There are 10 hidden switches. A switch that is on adds its own fixed numbers to the row, and there is some noise. The rows also spread widely along 14 directions, which tell nothing about the answers.
In the rows, zero is written as 128.
Some rows, each with its switches (1 for on, 0 for off) after it:
[113 189 103 151 133 182 180  99 126 100 109 116 161 126  76  92 169 134
  55  90  89 116 162 197 154 119 162 136 102 117 128 106 107 109 128]	0 1 1 0 1 0 0 0 1 1
[ 95 160 123 108 110  92 112 126 104 105  86 118 153  68 128 164 202 143
 139 148 146 132 102 152  89 113 146 102 133 124 159  74 108 119  61]	1 1 0 0 1 0 0 0 1 0
[123 103 155  88  92 132 129 109  94  94 162 103 145 135 128  94 181 124
 113 202 117 149 105 128 118  97 117 113 189 134 117  96 116 185 121]	1 1 0 1 1 0 0 1 1 1
[111  94 133  74 120 140 156 103 113  68 146 142 165 165 152 106 122  98
 113 139 113 137 132 162 124 111 140 159 162 173 100  97  93 151 119]	1 1 1 1 1 0 0 1 1 0
[ 89 130  95  97  86 118 109 153 118 113  81  92 158 126 154 165 145 113
 146 160 153 111 113 124 115 121 122 132 126 157 109  96 104 115 163]	1 0 1 0 1 0 0 0 1 1
[ 89 133  99 127 223 101 157  48 125  85 115 169 131 110 103 108 118  91
 176 145  98 120  88 165 100 127 116 165 110 101 162  70 115 155  85]	0 1 1 0 0 0 0 0 0 1
[ 86 141 122 116 100 132 139  66 133  98 122  71 176 121 135 113 143  91
  72  92  45  84 152 195 132  95 145 120 132 138 150 126  69 123 148]	0 0 1 1 1 0 0 0 1 0
[ 91 156 108 110 161 137 182 115 147  89  98 114 143 172  86 102 136 122
 111 138 106  92 148 194 122 150 154 189  78 158 142  89 106 124 111]	0 0 1 0 1 1 0 1 1 0
[127  93 105 136 115 101 178 157 166  86 121  89 166 191 101 169 153 137
 145 147 140 126 113 154 146  99 139 164 116 175 111 111 115 107 122]	1 1 1 0 1 0 1 1 0 1
[ 84 120 159  93 155 111 138 111 117 102 140 115 160 152 171 119 127  99
 174 189 115 111 127 155 107 143 137 165 164 167 103 112 115 182 106]	1 1 0 0 1 0 0 0 1 0
[166 110 156 181 147 133 122 116  99 107 115 175 118 138 102 108 160 130
 135 124 125 162 112 127  97 163  91 152 107  99  70 114 152 126 129]	1 0 1 0 0 0 0 0 1 1
[125 141  73 135 149 162 215 164 112  85 114 171 142 179 116 167  85  92
  86  73 180 161 142 169 167 112 137 153  99 122 132 108 109  73 150]	1 1 0 0 0 0 1 0 1 0
[137 124 121 153  87 110 127 123 110 122 147  91 162 128 144 164 174 137
 142 102 154 132  82 120 171  77 106  75 152 140 129 146  92 113 177]	1 0 1 0 1 1 1 0 1 1
[134 190 158 154 112 142 148 181 107 116 162 111 136 146 169 163 119 140
 123 159 110 155 153 175 121 145 153 127 174 107 109 145 129 135  83]	0 0 1 1 1 1 1 1 0 0
[149  98 122 116 107 112 119 120 122  63 143 133 159 113 131 138 162 165
 170 148 141 184  92 110 125  84 141 112 165 164  92  85 134 125  59]	1 0 0 1 1 0 1 0 1 0
[162  48 131 117 115 163 134  99 114  90 151 168 146 158 142  86 117  96
  99  85  91 171 125 140 119  93 113 155 153 127  67 113  94 122 131]	1 1 0 0 1 1 0 0 0 0
[176 114 100 121 130 163 124  95 160 111 184 171 124 127 161  79 130 167
 111  42  91 101 113 162 162 119 138 143 153 103 109 153  93 126 123]	1 1 1 0 1 0 1 1 1 0
[157  51 126 135 165 100 183  69 138  68 190 185  91 183 111 102 118 161
 158 101 180  86  77  93 143 137  99 156 148 169 155 152 119 139 129]	0 0 1 1 1 1 1 0 1 0
[ 85 152  97 113 161  58 132 120 191 108 142  65 161 136 148 166 140 148
 193 169 121  72  85 164 148 117 157 142 141 145 184 125 112 155  92]	1 0 1 1 0 0 0 0 1 0
[106 129 149 107 142 102 138 110  99  96 140 144 175 135 157 168 164 115
 184 134 169 163  92 124 134 110 126 116 156 168 104  97 102 140 109]	1 1 1 0 1 0 0 0 0 0
[148  54 138  65 111 153 135  83 134  68 179 185 119 124 176  72 115 150
  92  90 155 101 116 129 121 130 131 147 217 141 136 133  95 173 110]	1 1 0 1 0 0 0 1 0 1
[111 162 160 105 143 107 124 100 146 126 113 123 122 135 111  93 214 155
 141 114 123 120  99 149 108 144 118 133  92 126 116  91  95 138  95]	0 0 0 1 1 0 1 1 0 0
[117 186  89 105 160 140 137 117 145 137 138 118 124 146  77  84 212 175
 140 156 159 123  74 111 175 118 121 124  95 111 122  78 127 151 147]	1 0 1 1 1 0 0 0 1 1
[135  81  96  86 113 121 146 123 153  86  85 170  71 152  74  72 175 197
  95 130 180  56 110 118  83 178 121 191  76 149 148  86 122 106 106]	1 0 1 1 1 1 1 1 1 0
[123 192 125 144 157 130 137 114 167 130 107 111 139 154  81  90 205 169
 143 111 132 116  99 128 164 147 119 136  54 130  94  98 121 117 146]	0 0 1 1 0 0 1 0 1 0
[108 196 170 149 156 151 161 132  97 144 140 140 115 146 140 105 165 131
  88 132 117 131 148 197 114 166 139 129 138  82 123 133 118 155 104]	1 0 0 1 1 0 1 0 1 1
[107 152 128 108 199 143 198 117 114 112 167 152 134 203 128  93 111  84
 122 149 109 149 121 195 148 120 132 175 122 115 125 104 105 165 123]	1 1 0 1 1 1 0 1 1 0
[120  99  89  73 152 115 142 129 199  91 156 108 150 179 125 124 135 159
 170 142 119 111  96 152 151 108 156 179 138 164 124  96 107 146  85]	1 0 1 0 1 0 0 1 0 0
[145  91 142 128 114 120 117 114 120  85 143 153 136 133 163 128 116 112
 112 116  65 148 131 191  76 127 136 154 159 110 110 120 107 129  71]	1 0 1 1 1 0 0 1 1 0

New rows. What belongs after each?
[148 134 118 143 190 142 153  95 161 140 185 123 118 169  95  52 149 140
 144 144  84 120  84 142 178 109 108 152 118  78 119 123 126 172 139]	1 1 0 0 0 1 1 0 1 0
[140 107 133 108  89 138 113 127 125 139 147 128 127 158 151 113 164 127
  93  89 137 126 101 115 142 112 100 116 140 113 104 134  83 122 178]	1 0 1 1 1 1 0 0 0 0
[161 112  62 136 125 179 188 105 123  82 132 196  75 129  66  75 112 150
  37  87 115 109 142 143 116 127 128 157 112  69 160 103 124  86 107]	0 1 1 1 1 1 1 0 0 0
[161  84 153  90  71 157 110 127 111  83 132 151 138 130 147  99 154 137
 108 107 166 141 115  84 128 131 102 121 156 160  77 115 107 135 166]	0 1 0 0 0 0 0 1 1 0
[147  80 143 130  80 133 137  74  74  72 154 147 152  97 130 145 148 100
  57  67  88 153 127 183 109  75 122  87 183 105 168 123  77 115 111]	1 0 1 0 1 0 0 1 1 0
[124 137 131 121 147 129 165 110 111 109 169 147 138 155 146 134 120  95
  84  86 111 149 107 197 146 102 125 119 154  83 178 132  77 139 125]	1 0 1 1 0 1 0 1 1 0
[ 95  83 118  84 117 134 179 111 159  60 161 105 196 174 202 139  75  98
 117 104 132 115 136 181 170  85 164 148 203 198 129 143  74 147 132]	1 1 0 1 0 0 1 0 1 1
[118 133 148  91 140 159 139  68  73  82 175 158 145 107 137  93 140 115
 111 137  95 152 130 173 122 114 137 117 189 115 136  98 106 176  91]	1 0 1 0 1 0 0 1 1 0
[133 185 114 153 162 156 181 142 149 130 154 113 157 176 108 123 150 125
 126  95 108 166 116 169 187  91 141 130 102 108 102 116 105 114 127]	0 1 0 0 1 1 1 0 0 0
[ 87 148 121 109 140 119 130 110 127 110 103 132 157 117 168 128 137 102
 133 125 101 126 129 186 100 125 150 152 140 127 114 100  95 136  93]	1 1 0 1 1 0 0 0 0 1
[103 199 139 155 168 120 182 107  90  80 141 147 159 121 143 149 127 143
 155 159 154  89 161 170 134 170 175 150 156 171 132 137 149 145  87]	1 1 1 1 1 0 0 0 1 0
[151 105 129 145 157 161 203  82  43  70 168 201 111 149  53 116 147 103
  68 115 142 192 120 143 131 101 106 112 145  86 157  93 130 129 116]	1 0 1 0 1 0 0 0 1 0
[145  85 101 142 186 111 173  66 167  82 182 170  96 141 100  99 128 175
 162 120 127  83  88 133 129 130 125 163 156 125 167 134 130 153  76]	0 1 1 0 1 0 1 0 0 1
[124 133 100 116  80 113 143 182 118 117 127  93 135 163 131 176 158 140
 135 160 201 119  96 101 152 111 114 116 136 148 128 121 114 115 180]	1 0 1 1 1 1 0 1 0 1
[128  99 126  97 132 117 125 154 152 135 187  96 123 201 144 122 137 125
 167 200 117 144  84 102 143 114 106 151 158 117  91 117 126 174 145]	1 0 1 1 1 0 0 0 0 0
[126 142  97 104  81 150  86 131 163 111  90  98 162 102 168 107 125 129
 122 100  85  86 137 147 130 131 136 154 115 135  88 114  93 110 154]	0 1 1 0 0 1 0 1 0 0
[136 164 149 156 131 155 190 158 107 113 162 106 128 194 103 132 129 103
  87 149 109 150 162 163 145 136 126 142 129 110 106 137 130 132 154]	0 0 0 1 1 0 0 1 0 0
[122 148 131  80 180 115 128 148 167 135 166 132 118 178 122 118 178 163
 181 161 173 140  62 115 159 140 117 146 127 116 125  89 119 176 113]	1 0 1 0 0 0 0 1 0 0
[170 151 178 183 152 141 178 124 120  82 200 120 149 147 121 121 140 182
 139 134 135 127 146 166 174 140 159 129 186 145 127 171 154 160  81]	1 0 0 0 0 1 1 1 1 0
[113 228 135 151 202 169 189 126 126 114 121 149 130 138  84 101 160 162
 113 123 137 129 166 195 150 173 169 160  96 103 122  99 149 132  74]	1 0 0 0 0 0 1 0 0 0
[138 134 170 152 173 119 192  92  96  70 204 157 121 160 129 125 112 136
 145 148 140 115 136 154 132 155 137 143 184 153 151 162 143 172  95]	0 0 0 1 1 0 0 1 1 0
[130 129 128 102 154 136 122  97 151 102 112 136 153 144 106  95 166 114
 139  83 105 167  99 148 132 109 114 146  86 128  91  70  92 125 120]	0 0 0 0 0 0 0 1 0 0
[130  52 141  99 113  96 157 128 175  99 115 124 117 201 109 114 171 155
 103  91 175  64 108 145 115 150 122 183 104 185 150 133  85 116 134]	1 0 0 0 1 1 0 1 1 0
[ 63 152 120  97  84 122 163 120 103 103  75  89 156 132 167 159 114  78
  78 104 125  50 190 199 106 145 145 154 118 166 145 130  72  96 169]	1 0 0 1 1 0 1 1 0 0
[123 158 116 143 172 129 191 160 108 106 163 133 140 183 120 162 111  96
 143 165 129 162 121 178 147 117 136 153 134 111 130 115 131 140 114]	1 1 0 0 1 0 0 1 1 0
[146 157 109 144  83 166 168 188 104 124 161 113 127 173 129 159 126 130
  60 131 154 135 147 134 167 124 132 113 152 100 122 153 126 109 180]	1 0 1 1 1 0 0 0 1 0
[137 122 159 126 119  99  86 121 141 139 145 112 108 126 152  96 154 127
 148 177  74 108  91 130  83 149  95 144 141  77 115 122 115 169 116]	0 1 1 1 0 1 0 1 0 0
[151 140 115 159 198 109 171  37  95  89 149 178  93 104  40  69 188 159
 159 145 125  97  92 133 127 135 103 140  98 101 161  95 150 148  97]	1 1 0 0 1 0 1 1 1 0
[161 134 123 148 145 152 120 101 119  91 148 160 107  95 122  88 123 161
 147 128 110 125 121 118 121 149 123 138 145 101 107 121 152 141  98]	0 0 0 0 0 0 1 0 1 0
[130  66  82 128  91 112 142 142 129  91 119 127 106 146 130 151  92 107
  90 148 134  97 111 130  99 126 104 147 145 101 161 128 121 115 158]	1 0 1 1 0 0 0 0 1 1
[148 106 157 144 129 144 146  59 108  74 168 134 155 127 118  94 143 118
 113  98  51 148 133 178 127 101 123 126 156 130 112 123 102 140 103]	0 0 1 0 1 0 1 1 1 0
[116  97 137  76 151 137 170 116 141  97 169 177 107 181 149 114 129 150
  98 101 171 105 119 148 123 155 145 161 170 139 152 128  98 151  95]	1 0 1 1 1 0 0 0 0 0
[144  50 100  73  76 122  70  92 180  77 119 116 143 116 154  90 140 158
 149 105  97  82 103 109 105 119 124 161 140 182  90 105  93 125 125]	0 0 1 0 1 0 0 1 1 0
[124 142  96  97 145 152 153 105 180 128 164 123 110 159 129  86 147 173
 113  69 146  60 111 137 177 135 135 139 124 135 150 149  90 133 153]	0 0 0 0 1 0 1 0 1 0
[137  73 131  92  94 116 117 141 103 113 131 162 103 141 172 118 136 119
 136 144 165 138  87 108  89 124  89 137 160 122 104 110  99 137 138]	1 1 0 1 1 1 1 1 0 1
[102 124  75 121 111 127 181 162 162  98  97  87 117 186  81 136 127 132
  94 167 159  85 122 127 139 136 118 161  92 136 152 104 123 109 169]	0 0 1 1 0 0 1 0 1 1
[ 99 173 112 143 113 133 142  93  77  83  94 141 143  49 141 167 136 121
 109  88 142 102 150 165  99 129 150  98 155 126 173 119 109 100 102]	0 0 0 0 1 0 0 0 0 1
[151  65 165 138  64 134 164 127 121  71 149 130 136 144 150 151 140 164
  71  77 166  84 162 148 122 143 145 128 193 181 142 181 109 110 117]	1 0 0 0 1 0 1 0 1 0
[144 138 198 165 130 122 127  74  69 118 155 180 104  86 162 108 162 140
 127 105 124 105 121 156  79 168 104 112 180  95 138 158 109 154  98]	0 1 1 0 1 1 1 1 0 1
[ 94 130 167 116 123  83 106  99 126 111 109 109 149  89 164 142 173 136
 152 157 125  69 115 165  80 162 131 137 164 133 155 122 105 165  91]	1 1 1 0 0 0 0 1 0 1
[132 105 113 142 169 116 178 101 133  76 127 130 150 186  84 130 120 108
 165 136 140 111 123 130 154 138 110 184  88 169 101 110 133 124 167]	1 0 1 0 0 0 0 1 0 0
[137 102 152  93  63 135 114 104 137 133 137 104 111 133 133  65 203 158
  90 114 146  80  99  96 129 123  90 115 146 135 116 134  83 146 182]	0 1 0 1 1 1 1 1 0 1
[120 112 140  99  53 101 113 179 139 122 134  70 129 160 155 174 157 132
 118 165 143 108 112 113 108 131 114 121 156 136 129 133 102 128 151]	0 0 1 1 1 0 0 1 0 0
[121  91 170 154 143 109 175  88  79  95 129 131 140 171  84 129 164  82
 110 138 123 144 125 151 106 124  96 138 116 141 123 114 116 132 146]	1 0 0 0 1 0 0 0 1 0
[142 112 108  62 104 151 107 117 176 102 151 142 128 108 142  86 166 189
  97  99 131  93 110 139 133 131 153 142 167 112 143 104  97 150  82]	1 1 1 0 0 0 0 1 0 0
[149 118 144 110  94 104  83 133 140 133 138 137 109 105 158 103 205 191
 150 129 156 117  70 100 108 132 116 112 151 116 111 120 111 139  93]	1 1 0 1 1 1 1 0 1 0
[125 139  89 105 132 155 133 123 160 122 102 144 112 128  90  88 182 166
  79  92 137 116 101 155 133 131 127 137  96  85 145  83 102 115 116]	1 0 1 0 0 0 1 0 1 1
[149 131 122 148 138 117 148 116 105  78 141 144 130 103  79 135 198 188
 162 158 177 164  85 110 132 105 132 102 150 134 136  88 152 136  66]	1 0 0 0 1 0 1 0 1 1
[ 75 158  81 108  91 150 158 125 120  85  69  82 184 112 123 150 143 110
  77 106 129  94 168 189 138 105 169 133 118 170 143  98  91  94 145]	1 0 0 0 1 0 0 0 1 1
[116  59 162  70 100 102  98  73 141  86 127 112 148 104 129  81 198 149
 131 156 126  99  92 114  96 118 117 130 169 157 136  92  99 176  95]	1 1 0 0 0 0 0 0 1 0
[163 136 109 132  99 184 210 158 104  76 148 155  93 171  51  98 149 162
  30 135 175 117 159 124 144 145 136 143 125 119 144 120 145 112 143]	0 1 0 1 1 0 0 1 1 0
[134 122  86  96 104 159 119 118 154 120 148 136 114 101 148 106 129 137
  79  79  89 108 120 155 123 106 140 125 155  74 153 120  88 121 106]	0 1 0 0 1 0 0 0 0 0
[116 123 131 137 123 115 164 141 112  95 113 145 122 155 117 153 156 138
 100 135 172 116 125 154 103 152 133 144 132 139 143 119 123 119 111]	1 0 1 1 1 0 0 0 1 1
[118 180 107 137 166 106 147 104 134 135 143 134 134 135 103 118 210 159
 161 125 155 135  59 131 165 104 113 105 104 106 133 101 109 137 130]	1 1 1 1 1 0 1 0 1 1
[144  46 133 151 146 105 198  69 143  71 143 117 157 195  28 108 194 122
  87  94 139 148  76 143 163  68 101 126 109 148 167 101  97 123 143]	1 0 1 0 0 1 0 0 1 1
[135  82 115  90 127 138 112  93 164 100 130 139 130 152 138  75 147 160
 153 112 138  71 115 116 130 152 119 182 131 175  81 120 110 146 155]	1 0 1 0 1 0 0 1 0 1
[ 97 198 126 146 148  97 126 158 138 141 113  86 137 108 134 171 176 150
 155 159 155 106 102 163 129 146 143 113 130  99 167 123 130 143 104]	1 0 0 0 0 0 0 0 1 1
[120 121  53 112 119 145 171 118 123  85 105 177  84 119  78 123 135 142
  46  85 156 109 113 148 105 122 127 133 108  84 199  90 104  88 116]	0 0 1 1 1 0 0 0 1 1
[100 114 115 102 113 137 156 109 121  77 137  95 175 148 140 138 131 109
 142 133 148 135 116 130 158  91 134 119 161 191 121 111 100 141 157]	0 0 0 0 1 0 0 0 1 1
[136 161  91 183 167 108 154 116 183 129 149 116 148 143 127 136 141 139
 126  81  74 116  96 206 161 103 141 136 109  74 147 142 103 111 105]	1 1 1 1 0 0 1 0 1 1
[117 123 164 119 121  96 110  88 108 102  82 116 157  97  91 101 232 135
 134 149 136 140  87 126  98 117 112 114 106 139 123  65 110 139 100]	1 1 0 0 0 1 0 0 1 0
[149 161 164 155 152 144 166 123 118 120 168 142 127 162 123 103 168 160
 116 111 148 129 131 162 153 148 137 137 149 127 109 149 125 151 121]	1 0 0 1 1 1 0 1 0 1
[147 103 108 101  91 162 133  74 113  78 141 129 139 108  92  92 147 123
  79  95 112 121 124 116 144  96 108 110 141 116 138 100  99 125 162]	0 0 1 0 0 0 0 1 0 0
[119 117 104 107 103 121 122  92 106 106 128 134 145  98 132 134 165 117
 109 103 121 114 100 140 126  93 118 106 142 111 152 107  88 119 134]	1 1 1 0 1 0 0 0 1 0
[168 179 198 169 153 152 148 131  85  97 150 179 164 125 131 118 184 160
 137  98 164 189 129 155 151 153 143 118 145 139  73 126 140 141  88]	1 1 0 0 0 1 0 1 1 0
[146 180 100 130 119 153 131 139 184 140 141 101 141 149 127 119 166 160
 101  31 144  95 107 144 203 121 129 115  92 119 130 151  85 101 189]	0 0 0 0 0 0 0 1 1 0
